The same things were measured in two ways. Each way mixes the same 12 hidden numbers, adds some noise and spreads widely along 8 directions of its own, which tell nothing about the thing.
(in the rows, 128 means zero)
Some things both ways: the first way, then the second way.
169	106	141	114	148	135	100	163	106	154	138	160	152	108	144	126	128	86	134	137	185	160	111
111	112	128	108	171	148	142	163	138	86	155	130	130	129	165	119	147	145	109	133	132	123	116	131	107	121	133

166	173	94	102	101	132	110	141	215	124	118	116	153	128	96	113	158	93	181	128	142	162	90
137	131	121	141	111	118	121	133	120	145	109	133	122	110	124	124	121	113	135	120	137	117	132	101	121	140	116

134	134	115	123	121	129	117	120	132	114	123	130	135	127	136	122	136	119	113	128	116	149	140
128	118	109	144	141	125	126	127	138	132	106	109	139	116	140	111	129	118	136	131	113	111	111	97	120	139	116

119	143	97	122	146	110	129	111	131	136	131	146	122	92	130	120	116	133	110	121	104	120	141
151	128	133	145	129	97	145	117	139	129	119	106	163	123	106	136	121	97	162	115	108	137	109	139	130	131	129

116	71	154	104	100	149	170	75	133	60	147	159	136	178	190	142	89	182	102	115	127	100	183
137	145	125	136	151	143	155	153	92	93	130	100	148	136	108	120	114	109	102	133	130	140	126	150	145	155	106

127	150	142	125	132	154	100	97	137	123	118	101	128	113	149	135	155	123	129	128	78	144	124
128	134	131	128	151	112	116	159	118	142	109	124	188	145	117	134	111	109	115	140	124	117	146	131	123	90	128

105	121	132	146	143	100	158	156	138	161	113	133	121	125	105	141	139	119	138	132	116	135	138
111	111	146	112	144	141	124	141	137	144	123	109	133	154	123	111	112	155	118	162	124	113	131	135	145	108	149

167	111	161	124	129	134	119	155	163	118	127	136	157	124	118	124	151	100	143	158	192	143	146
100	121	126	132	190	128	114	153	118	79	95	170	151	121	142	113	157	88	121	162	115	158	120	123	170	99	111

141	159	102	109	102	165	116	102	151	127	130	115	128	152	137	128	113	140	168	120	134	98	90
145	129	139	137	124	116	140	145	136	128	133	123	125	104	137	131	121	101	135	118	120	120	118	118	135	154	123

92	137	164	155	115	130	111	129	82	126	95	103	95	174	168	153	117	169	95	95	132	85	140
123	125	137	84	164	142	122	148	135	105	117	122	111	145	153	110	128	160	114	142	143	115	133	141	137	113	122

130	140	126	131	85	107	165	182	146	144	108	92	120	152	122	128	150	116	170	104	176	102	112
139	101	131	135	172	117	136	152	168	132	99	147	100	119	145	124	135	120	106	139	135	128	119	114	132	127	107

140	118	121	115	143	97	140	141	132	142	125	121	114	132	108	129	115	119	95	126	139	130	160
91	104	110	128	142	119	118	110	146	137	94	128	104	145	124	115	131	116	146	140	139	103	130	123	124	136	63

122	123	72	120	145	172	165	64	122	115	175	113	115	186	155	149	147	164	156	180	129	162	106
96	148	102	123	133	128	121	131	121	147	110	119	120	161	132	131	117	128	120	148	180	73	182	130	125	121	28

117	126	84	96	103	137	165	141	158	110	109	110	130	116	131	84	131	123	52	24	121	131	174
118	96	115	102	138	162	117	160	114	116	127	141	128	126	148	102	117	105	145	137	129	136	91	106	112	133	124

109	161	126	133	133	156	109	138	90	158	143	101	108	144	153	155	172	113	142	136	130	125	112
113	99	127	115	146	140	132	129	119	116	123	114	153	141	133	116	109	111	143	153	91	108	120	123	112	109	119

148	126	115	103	147	122	98	107	153	136	142	171	123	134	88	135	127	114	114	136	170	153	131
132	123	100	128	97	101	105	113	137	169	99	109	132	128	115	128	114	96	159	126	91	127	120	125	116	140	112

146	121	120	90	152	98	129	114	172	145	126	136	131	142	85	129	130	128	160	135	149	134	106
126	152	135	90	103	126	84	158	113	153	120	157	131	138	112	147	116	150	126	121	191	149	143	165	129	87	162

135	197	93	118	134	174	60	120	64	195	149	118	123	105	125	114	142	76	135	141	81	127	77
122	167	111	174	104	122	157	112	122	133	149	150	131	143	97	150	146	148	108	123	181	134	177	148	125	119	83

136	93	152	90	112	122	169	101	142	80	154	191	150	153	165	149	121	141	188	171	129	120	160
174	168	118	152	120	134	151	157	109	162	134	130	164	150	85	160	98	133	91	105	204	148	144	162	108	118	108

102	158	139	132	133	156	90	123	93	113	114	158	140	119	154	128	151	120	144	120	147	113	136
164	159	123	150	111	131	160	126	107	134	128	116	137	113	111	152	110	127	130	108	152	139	119	134	113	140	126

120	184	52	128	119	137	135	170	153	179	162	124	130	131	59	111	205	77	199	153	188	150	60
139	123	132	129	138	151	136	128	104	108	153	117	139	143	111	103	115	119	133	143	91	150	113	145	144	132	124

143	115	107	110	121	119	128	115	107	147	133	151	129	149	150	138	101	121	131	139	113	133	122
152	132	125	123	158	139	140	145	140	136	140	92	122	126	156	118	110	154	103	118	122	84	129	125	100	139	103

111	131	141	88	142	135	111	121	61	144	149	102	120	129	150	130	142	107	124	115	86	105	127
112	128	92	178	100	122	125	127	107	144	110	123	156	125	94	152	120	117	137	139	165	150	134	116	96	111	136

118	119	118	120	112	147	168	136	125	133	144	122	118	132	157	133	118	136	128	100	107	124	124
115	96	135	98	164	141	135	159	115	98	151	95	160	157	154	97	111	101	158	157	79	111	110	113	110	123	111

135	149	154	103	126	94	124	158	155	164	124	161	143	118	122	131	108	110	149	124	104	100	125
157	173	193	130	131	110	185	83	103	84	176	148	94	111	125	157	147	185	139	112	92	143	139	165	116	96	154

164	105	154	115	155	142	88	87	151	137	122	172	137	143	144	147	82	144	75	137	140	142	153
131	147	152	94	153	114	118	139	123	104	142	122	157	119	152	118	140	125	134	132	63	114	124	151	144	103	146

158	140	98	79	139	139	141	120	147	159	122	116	131	163	137	135	103	117	144	124	133	105	137
111	127	135	167	131	119	155	131	140	146	115	133	118	120	107	140	133	123	113	140	167	104	140	123	138	139	90

118	121	103	112	129	131	151	105	114	129	146	114	141	119	152	113	170	124	157	124	125	155	91
157	141	110	106	164	126	127	168	126	135	130	83	170	130	153	144	94	119	104	106	120	94	119	141	78	131	109

146	155	154	145	111	121	66	121	123	104	92	124	107	142	107	148	86	125	112	140	105	118	153
111	117	123	103	78	135	87	106	118	150	103	172	78	98	129	108	131	126	177	121	144	121	114	103	132	128	121

119	78	127	115	143	136	146	103	100	96	141	105	101	165	160	146	98	167	72	95	156	130	152
110	88	135	173	160	92	135	149	171	121	116	127	114	108	125	127	164	133	114	155	109	152	107	115	124	116	171

136	127	122	121	137	130	128	129	153	138	120	145	133	150	127	141	141	134	158	142	176	123	122
143	135	123	110	125	146	125	159	133	152	127	109	165	149	109	120	98	131	104	112	171	117	127	152	140	141	130

136	105	170	114	143	98	122	125	115	147	118	135	125	104	109	125	119	115	122	123	115	116	139
78	98	123	69	136	137	105	132	145	130	107	118	136	131	162	115	125	117	166	135	94	113	88	122	117	132	141

134	184	107	115	133	140	63	98	179	112	99	109	141	104	108	92	138	134	90	91	112	131	119
167	125	127	142	143	103	109	158	158	145	126	126	162	101	131	135	122	118	118	107	122	137	108	129	119	115	169

143	165	90	126	144	170	78	107	168	138	112	131	136	142	124	125	127	122	73	107	149	162	136
95	133	153	117	143	127	138	118	124	92	113	160	67	108	155	122	158	150	122	166	117	108	155	124	163	107	112

Other things, the second way, with their names:
z_911: 122	141	120	129	141	120	144	106	104	99	126	95	112	146	117	122	130	136	148	147	107	133	135	150	125	125	94
z_368: 125	118	150	108	119	131	114	125	118	152	133	159	93	126	144	132	105	137	155	132	141	101	137	107	92	103	103
z_731: 152	140	93	131	143	139	130	163	119	120	112	98	155	139	135	121	110	115	121	131	160	140	125	128	123	134	109
z_536: 143	140	129	149	139	116	145	131	121	113	111	119	142	143	104	147	125	138	125	132	171	156	142	142	127	110	134
z_594: 111	155	135	95	194	146	128	128	78	63	140	109	163	165	130	102	137	154	121	141	104	126	132	165	126	90	94
z_722: 121	147	122	96	133	122	126	114	100	100	104	94	139	126	136	132	120	133	157	117	120	113	123	134	103	127	120
z_294: 143	107	112	143	114	131	155	116	167	143	97	126	100	97	135	136	134	141	118	120	130	112	111	109	115	143	139
z_18: 114	92	128	112	109	154	107	186	150	148	122	159	151	146	103	119	124	139	83	157	167	161	129	151	158	98	205
z_173: 120	158	135	126	117	110	140	106	108	111	131	127	109	131	117	132	141	148	147	112	146	109	153	139	112	126	89
z_311: 132	151	141	113	116	131	126	143	106	137	167	143	124	120	128	135	121	129	124	106	132	116	131	152	115	136	105
z_17: 166	140	151	153	161	99	174	99	159	111	126	137	112	113	132	158	139	146	118	108	115	126	136	145	117	116	113
z_553: 101	107	152	163	174	134	183	129	149	85	163	111	92	138	125	119	157	171	91	153	121	136	127	145	136	146	131
z_893: 146	155	153	127	152	106	143	94	142	128	144	144	108	131	140	127	142	159	154	95	141	100	135	126	107	118	71
z_342: 163	171	133	160	144	100	134	123	106	99	144	130	106	119	112	125	149	137	118	107	129	162	141	152	135	140	99
z_78: 160	131	131	153	142	102	120	131	126	117	123	96	165	132	118	105	123	121	139	138	94	131	136	115	137	110	144
z_427: 102	144	132	106	111	130	98	156	78	122	131	171	139	130	126	148	122	121	142	136	171	140	151	135	101	81	125
z_768: 147	125	120	142	129	93	133	116	155	140	111	122	107	158	122	125	135	133	137	133	118	149	154	125	117	125	102
z_524: 119	115	132	142	180	117	144	110	133	95	110	114	122	97	161	114	141	115	128	141	55	93	113	100	122	137	100
z_373: 135	154	137	122	147	95	108	119	99	115	101	120	137	132	131	133	127	134	156	137	111	134	144	123	112	86	125
z_234: 135	118	113	157	97	106	149	110	185	182	80	133	65	90	138	156	126	148	118	104	186	80	139	91	99	163	100
z_91: 148	149	142	122	125	161	160	108	81	81	166	137	134	117	111	118	126	145	143	96	138	147	102	149	117	139	122
z_848: 143	156	158	164	147	85	139	137	136	128	147	130	96	140	111	147	147	174	106	134	159	155	164	149	124	107	132
z_588: 111	107	115	146	88	163	168	121	150	158	157	102	75	129	114	125	117	176	111	120	174	105	117	128	101	185	118
z_838: 110	133	130	130	96	126	103	122	100	125	123	173	97	117	115	119	143	130	162	139	141	172	128	117	136	111	141
z_439: 129	112	122	128	112	140	116	181	161	159	141	122	165	120	125	128	118	136	117	121	184	138	102	130	130	129	194
z_982: 147	149	122	81	88	156	116	93	94	117	160	124	126	132	131	99	112	134	175	97	94	128	111	141	125	145	115
z_274: 137	134	152	119	113	146	125	138	114	135	152	154	122	147	91	116	117	158	91	114	154	149	144	159	148	131	147
z_782: 112	133	104	121	33	141	134	86	123	150	120	136	141	135	82	117	125	122	170	84	163	127	130	123	129	173	122
z_861: 115	104	121	161	139	100	145	100	181	147	100	120	121	109	148	111	147	106	158	135	88	93	114	74	132	155	91
z_233: 97	134	143	136	128	125	134	103	110	128	131	142	120	108	121	124	131	109	164	122	116	112	106	120	135	147	87
z_751: 155	150	104	152	78	114	116	107	123	156	113	133	132	142	105	133	111	118	163	112	173	148	155	111	119	129	107

Some of these things the first way, each followed by its name:
102	151	49	155	118	169	120	75	127	65	171	104	111	153	107	115	175	167	155	155	183	172	66 -> z_342
109	171	103	145	145	158	84	137	94	151	138	117	127	111	112	114	149	107	126	127	145	133	92 -> z_553
127	145	111	115	122	135	133	131	160	111	125	115	120	126	114	131	128	125	142	118	96	136	131 -> z_368
131	158	105	148	135	136	82	152	87	153	102	116	118	118	142	144	152	98	158	126	169	138	96 -> z_234
169	116	83	115	134	112	136	144	144	167	132	157	131	96	119	121	100	91	105	133	117	155	144 -> z_861
125	138	104	130	99	111	138	142	169	122	167	145	117	127	88	129	160	126	174	145	153	153	79 -> z_768
99	115	121	172	133	175	111	125	64	89	161	109	88	161	117	164	172	143	176	168	208	151	88 -> z_838
119	111	107	119	121	120	142	127	111	123	136	175	147	111	148	111	127	118	122	118	129	141	137 -> z_731
119	113	162	137	69	106	166	144	167	109	128	98	113	153	109	137	123	144	165	129	97	93	121 -> z_274
96	117	118	151	126	124	134	152	119	118	138	153	115	94	121	120	135	135	101	107	118	128	140 -> z_751
122	147	126	135	103	115	117	149	100	145	112	135	126	119	158	133	139	102	120	108	125	127	135 -> z_294
138	110	125	111	102	119	147	101	184	87	138	145	125	110	143	121	109	151	84	107	83	137	167 -> z_782
107	114	154	145	125	117	138	164	140	137	107	113	110	162	151	148	115	163	80	87	141	107	148 -> z_78
119	113	134	139	144	127	168	153	106	136	116	87	112	137	112	128	132	127	147	131	156	104	144 -> z_233
141	118	138	139	138	96	140	146	140	127	118	130	135	102	127	125	114	121	129	133	111	159	128 -> z_173
